The first 7 rows are patterns. Each new row is the sum of 2 different patterns, raised or lowered, with some noise. Before adding, each is slid sideways (what falls off one end comes back at the other), maybe read backwards, and multiplied by a number that may be negative. Names go in the order of the patterns.
In the rows, 128 means zero.
Some rows, each with the names of its patterns after it:
[118 151 106 154 150 147 116 108 160 146 121 136 145 107 134 126 125 127
 155 157 115 120 122 145 154  95 113  98  96 150 117 157 145 131 124 152
 157 103 155 122 161 135 161 120 120 157 147 100] | (1)
[138 152 127 110  94 115 112 116 130 132 146 121 143 120 157 149 126 114
 123 139 146 101 102 134 113 111 114 118 111 114 153 162 103 149 162 116
 134  96 100 116 124 110 116 109 110 123 144 139] | (6)
[130 149 104 127 138 110 100 139 153 147 159 121 148 121 110 106 132 131
 160 142 158 145 150 151 135 115 101 140 117 111 150 117 104 132 137 105
 104 160 121 109 118 125 101 132 103 116 110 113] | (2)
[155 138 110 144 103 157 104 160 152 145 159 128 101 156 113 101 149 156
 111  99 140 105 151 146 113 101 150 145 125 130 132 113  94 125 113  96
 152 128 161 124 150 129 129 104 100 110 162 115] | (5)
[119  99 106 126 139 106 133 120 122 118 140 115 100  93 127 137 149 113
 138 134 156 132 126 116 155 150 156 151 105 157  99 111 126 103 109 122
 153 132 132 132 105 112 136 124 104 102 126 112] | (4)
[122 118  99 116 155 122 144 111 115 155 146 134 127 160 134 117 109 113
 124 139 138 148 160 136 119 110 155 116 152 120 130 104 149 155 144  97
  95  95 124 119 162 108 127 161 123 107 150 123] | (0)
[ 97 154 140 147 135 155 122 113  97 109 145 111 123 104 160 134 115 144
 119 126 133 157 133 133 104 117  99 119 117 158 129 123 108 162 159 135
 134 142 127 136 140 126 155 154 134 122 107 111] | (3)

New rows, each followed by the names of its patterns:
[130 126  81  96  58  81  56 102  89  91  99 111 113  75 113 112  76 113
 117  94  89 105 105  82 113 121  93 110 133 114 134 127 116 114  83  78
 126 109  82 127 125  72  92  86  79  99  93 127] | (2) (3)
[118  89  97 124 126 103 106  97 135  98 117  83 129 128 118  82  91  97
 104 110  69 137 113 102 120 119 105  81 124 131  92 143 145  97 117 106
 112 105 120 105 126 116 101  99 138 115 124 132] | (6) (4)
[ 73 107  90 159  78 118 145 100  97 174  94  94 121  98  88 139 138 122
  96 122 123 127 134 144 174 147 141 117 139 121 138 112 123 146 150 106
 135 168 135 156  90 107 109 142 127 159  95  76] | (2) (0)
[119 139 116 136 161 168 133 145 114 112 138 146  97 101 143 145 106 124
 119 131 149  80  93 102 112 163 137 176 117 119 109 140 126 117 162 152
 169 118 167 127 143 120 136 120 108 153 115 143] | (1) (3)
[ 96 134 132 153 132  78  93 110  81 124  98  88  61 139 111 121  50  67
  49 105  99 117  71 121 141  83  99 106  83  83 102  89  69 117 103 114
  77 105 124 122 110 102 116  89 101  91  93  88] | (1) (0)
[149 160 172 178 151 142 179 174 143 139 178 163 143 156 135 125 162 181
 184 164 183 185 147 173 137 118 125 128 173 151 167 140 162 150 148 127
 151 154 167 186 165 134 150 151 146 151 156 141] | (2) (4)
[124  90 127 141  78 102 134 120 111 155 136 110 119 139 120  88 145 115
 121 132 121 135 129 169 133 108 156 115 129 145 113 126  87 158  93 138
 118 111 122 120 114  88 113 150 150 106 166 105] | (1) (5)
[128 143 125 172 169 157 168 153 138 139 156 137 112 162 121 146 167 174
 190 145 156 158 166 147 141 139 151 157 125 105 126 146 159 130 129 159
 169 123 165 156 138 131 151 143 127 101 145 129] | (6) (4)
[185 151 186 126 147 160 151 152 157 177 166 157 149 160 170 180 166 190
 160 163 129 142 140 136 158 181 167 165 176 170 137 136 175 163 146 148
 125 147 184 174 132 136 192 154 152 188 179 182] | (6) (5)
[163 120 146 151 154 153 136 110 172 174 126 144 154 158 122 154 141 119
 153 130 123 118 134 130 119 136 108 125 123 150 143 142 114 127  94 126
 111 149 174 138 150 153 150 112 131 143 144 139] | (6) (2)
[112 106 137 139  85  94 106 118 104 110  76 131 120  96  54  52  68  84
 101  95  98 102  88 100  80  49  50  96  65  86  49  90  94  93  87  65
  96 100 117 121  89  57  59  71  69  55 142  72] | (4) (3)
[108 134 102 123 161 142 111  89 109 140 127 156  93 120 142 114  92 161
 130 132 120  98 100 131 121 131 107 115 138 135 126 106 130 142 119 108
  94 127 139 148 148 166 127 114  92 144 117 150] | (0) (3)
[105 134 118 151 119 108 113 109 114 114 124 128 132 152 144  94 142 147
 111 116 118 122 111 131 100 129 136 125 130 142 121 149 145 107 119 122
 100 125 125 151 151 159 114 121 111 161 141 132] | (6) (0)
[120 140 156 177 133 130 159 120 133 116 130 101 128 161 116 108 135 128
  85 104 146 101 127 120 148 102 150 107 120  95  96 119 172  98 147 145
  99 116 122 171 130 180 139 159 144 112  92 152] | (2) (5)
[130 122 114 125 116 157 140 105 163 154 160 158 131 148  87  85 148 111
  81 121 137 141 158 118 126 124 145 150 127 119 131 124 104 119 112 131
 148 148 156 119 114 128 107 125 127 131 100 109] | (1) (6)
[ 79  88 104  61 106  71  73 121  86  87  63 107 127  77  69  61  65  51
  59  49 100  89 121 115  58  72  83  76  75  52  64  60  74  63  43  37
  87  84  93  62 101 110 111  80  81  68  64  44] | (6) (3)
[143  96 134  89 164 157 136 156 117 114 108 115  88 124 159 149 111  98
 123  94 149 129  91 103 136 131  93 124  97 109 111  99  71 153 104 165
 116 155 109  93 113  88 140 152 133 130 117  80] | (5) (3)
[172 165 147 162 119 159 140 167 177 155 170 131 135 183 141 106 146 150
 128 115 173 114 164 180 130 111 175 156 138 141 132 126 131 139 140 108
 157 160 182 144 163 163 151 117 111 121 171 141] | (5) (0)
[137 121 119 120 152 161  83 105 100 118 127 106 121 123 105 121 140 160
 105 138 111 152 115 147 136  98 136 121 112 100 115  94 132 154 137 124
 115 160 111 103 111 127 109 142 137 116 128 143] | (1) (3)
[139 158 132 139 137 167 137 119 161 146 159 144 179 156 169 133 138 119
 156 151 188 164 132 150 159 163 153 140 149 144 170 162 149 172 156 145
 148 131 122 110 169 149 159 137 156 143 143 111] | (4) (3)
[ 85  72  83  48  58  76  75  52  54  74  24  68  84  78  66  80  47 105
  29  89  47  74  86  68  89  31  15  48  77  88  77  74 104  95  95  40
  46  90  59  79  93  53  92  60  75  44  36  70] | (5) (4)
[156 115 136 162 135 118 162 140 145 103  95  87 134 136 169 116 145 127
 171 115 147  91 109 149 151 146 124 164 130 107 123 114 136 164 149 139
 150 140 111  94 140 117 176 118  99 107 146 147] | (0) (3)
[ 68 116 122  84 122  78  92  58  62 104  70 124  47  64  49  51 103 108
  93  96  98 135  63  72  51  40  47  73  57 107 114 123  58  59  72  77
  58  80  44  66  96  97  47  35  75  73  85 110] | (5) (3)
[168 144 163 145 130 125 107 123 132 160 137 155 158 155 143 136 128 136
 129 127 111 115 168 146 169 166 139 164 166 143 143 145 150 131 150 154
 132 136 165 139 157 149 140 162 184 147 148 152] | (6) (2)
[ 96 121 134 136  73 110 154 133  94 105 103  70  86  69 112 141 107 131
  91  98  79  91 107  79 122 116 121 101  81  63 129  90 107  65 140 127
 136 142 140 101 102  85  91  94 135 106 106  86] | (5) (3)
[180 167 124 162 164 115 136 144 141 168 149 158 158 160 149 146 157 105
 174 178 153 143 164 141 132 141 155 125 182 162 143 149 139 131 124 139
 115 133 158 170 149 138 145 146 140 141 113 128] | (2) (5)
[ 98 116  97  88 115 109  84  64 114  69 130  67 114  78 103 122  64 104
 119 131  96 137  98  84  71 133 115  59 100 127  87  73 132  86 119 119
  97  64  89 127 112 112  91  71 117 118 126 119] | (1) (5)
[ 72  74 117 101 119 147 117 138 104  79  76  92  80 132 129 154 100 138
 106 120  92 103  99  71  76 156 126 115 114 123  54 101 139  70  92 115
  85  85 117  93 120 102  66 114 113  99 119  90] | (2) (0)
[161  97 114 114 123 153  80 122 118 102 138 149 121 120 141 137 160 103
 134 101 149 138 102 102 136 133 112 126  89  91 110  99 147 152 123 111
  92 136 134 109 118 126 134 107 141 124 118 148] | (1) (6)
[122 122  79  58  80 122 135 117  97  93  92 145 114 136  96  94 132 153
 123 102 126 117  83  78  87  86 138 116 128 120 142 113  58 137  75 103
  70  49 101  97  91  97  76  87 146  81  73 135] | (4) (0)
[ 90 128 128 168 131 178  94 113 125 156 130 145 152 149 130 101 132 140
 178 107 131 157 144 125 115 142 103 152 116 121 130 145 133 159  90 126
 166 144  88 141 118 123  89 102  97 136 157 131] | (0) (3)
[111 108 130 117 120 100  91  71 100 110  80 133 143 100  98 123  92 118
 100  79 140 114 116 122 109  79 104 124  99 117 141 122 146 117 110 119
 100  57 125 139 117  86 140 101  98 124 138  83] | (2) (0)
[123 113 145 157 118 147 144  94 123 140 143 154 142 124 174 131 127 167
 132  98 133 133 105 135 170 151  96 147 136 133 149 157 114 103 112 132
 112 122 106 126 116 139 141 139 130 136 104 123] | (2) (0)
[133 110 129 111 128 105  93  77  99  89 118 113 114 135 138  86  80 141
 102 116  95 126  77 121 143 107  75  85  96 121 113 159  99 130 140 108
  78 118 100 117  96 106 111 150 112 105  84 104] | (2) (0)
[112 106  97 150 127 121 154 134 135 129 135 135 131  99 104 114 131 110
 158 114 133 131 164 158 139 121 155 131 115 141 141 129 157 138 145 133
 134  95 134 128 161 135 157 110 125  87 125 148] | (0) (3)
[ 95 161 158 143 161 163 115 123 178 151 128 118 182 133 132 121  90 118
 160 155 158 152 176 136 183 142 126  96 117 121 159 111 150 157 174 137
  94 129 155 144 142 156 126 105 123 114  92 172] | (2) (4)
[127 108 106 140 125 136 115 113 125 151 160 150 150 156 127 108  98 126
 141 124 140 149 168 121 139 138 159 171 127 108 126 144 148 123 101 139
 140 119 111 147 115 120 139 148  94 165 182 137] | (6) (0)
[126 108 125  83  83 122  93  80 106 117  92 108 136 122 112 132 110  68
 116 101  81  83  98 102  86 105  76 109 123 149 111 117  51  87  97  52
  54 103 140 125 105 116 135  76 122 138  98 101] | (6) (2)
[ 72 148 102  93 107 111 117 116 117 109 133 151 128 141  84  88 108  95
 111  92 112 124 125 128 107 116  88  99 107  99  81 107  99 104  89 122
 148  79 149 155  89  81 113 109  75  97  95  99] | (1) (6)
[141 116 109  90 123  85 122 149 109 122 143  93 127 112 125 103 125 135
  91 123 110 101 101 108 101 151 123 155 135 119 101  87 102  90 108 104
  99 129 112 136  77 102 107 136 104 106  84 119] | (1) (5)
[111  65 123  62  86  84  70  98 147  68  96 129  93  67 108 140  82 110
  98  70 105 128 108 109 119 126 114 139 128 110  96 110  83 121  77 131
 104 123 111 100 108 123  80  94 102  98 104  77] | (2) (5)
[101  68 102 127  80  74  77  53  51 116 114 119 105 131  91  96  62  73
  86  59  78  80 109 115  90 118  87  67  79 119  90  75  81  79  51  65
  67  95  91  63  67 110 101  87 115  82  70 100] | (2) (3)
[ 61 131  82  76  62 120 111  89 124 140  72 122 138  81 127  91  76  79
  71  63  55 104  93 109 115 131  98 101  65  61  81  67  76  60 129 104
  98 104 100  87 127 142  97  87  69  95  83  62] | (6) (3)
[136 106 129 145 136 141 170  88 107 114 161 123  96  84 116  96 119 141
 150 131 124 115 124  94 137 160 103 108  91 160 112 111 127 105 157 114
 134 135 153  79  89 117 103 133 129 148 103 141] | (1) (3)
[103 115 130  89 125 148 114 112 102 138  67 129  87 101 109  97  97 120
  88  76 117  89 140  69 119  88 124 123  99  98 138  96 127 122 114  81
 122 148 128 133 107  98 143 151  96  90 126 129] | (5) (4)
[141 127 175 160 151  96 105 106 103 103 111 143 152 167 139 154 121 159
  85 115 123 113 165 153 122 117 153 113 152 156 170 154 167 110 157 141
 159 128 119 102 153 145 128 126 148 147  96 131] | (2) (3)
[186 164 168 156 163 170 129 184 123 120 160 150 167 153 157 158 181 149
 184 141 170 166 191 173 159 143 142 152 167 177 186 162 176 177 171 155
 164 150 179 171 144 130 179 169 186 177 139 171] | (6) (4)
[130  87  91 129 139 145 165 137 153 118  88 112 127 116 132 151 166 128
 152 125 144 141 114 142 124  97 163 123  82 131 152  82 114 157 150 139
 145 113  83 114 126 117 121  95 139 122 123 135] | (2) (0)
[ 89  78  63 103  91 118  64  86 104 127 105  89  76 137 134 110 126 100
 128  90 101 108  63  58 115  97  73 112  95 111 112 113 100  99  94 113
 103  97  67  76  87  85  86 117 122 106 106 116] | (6) (4)
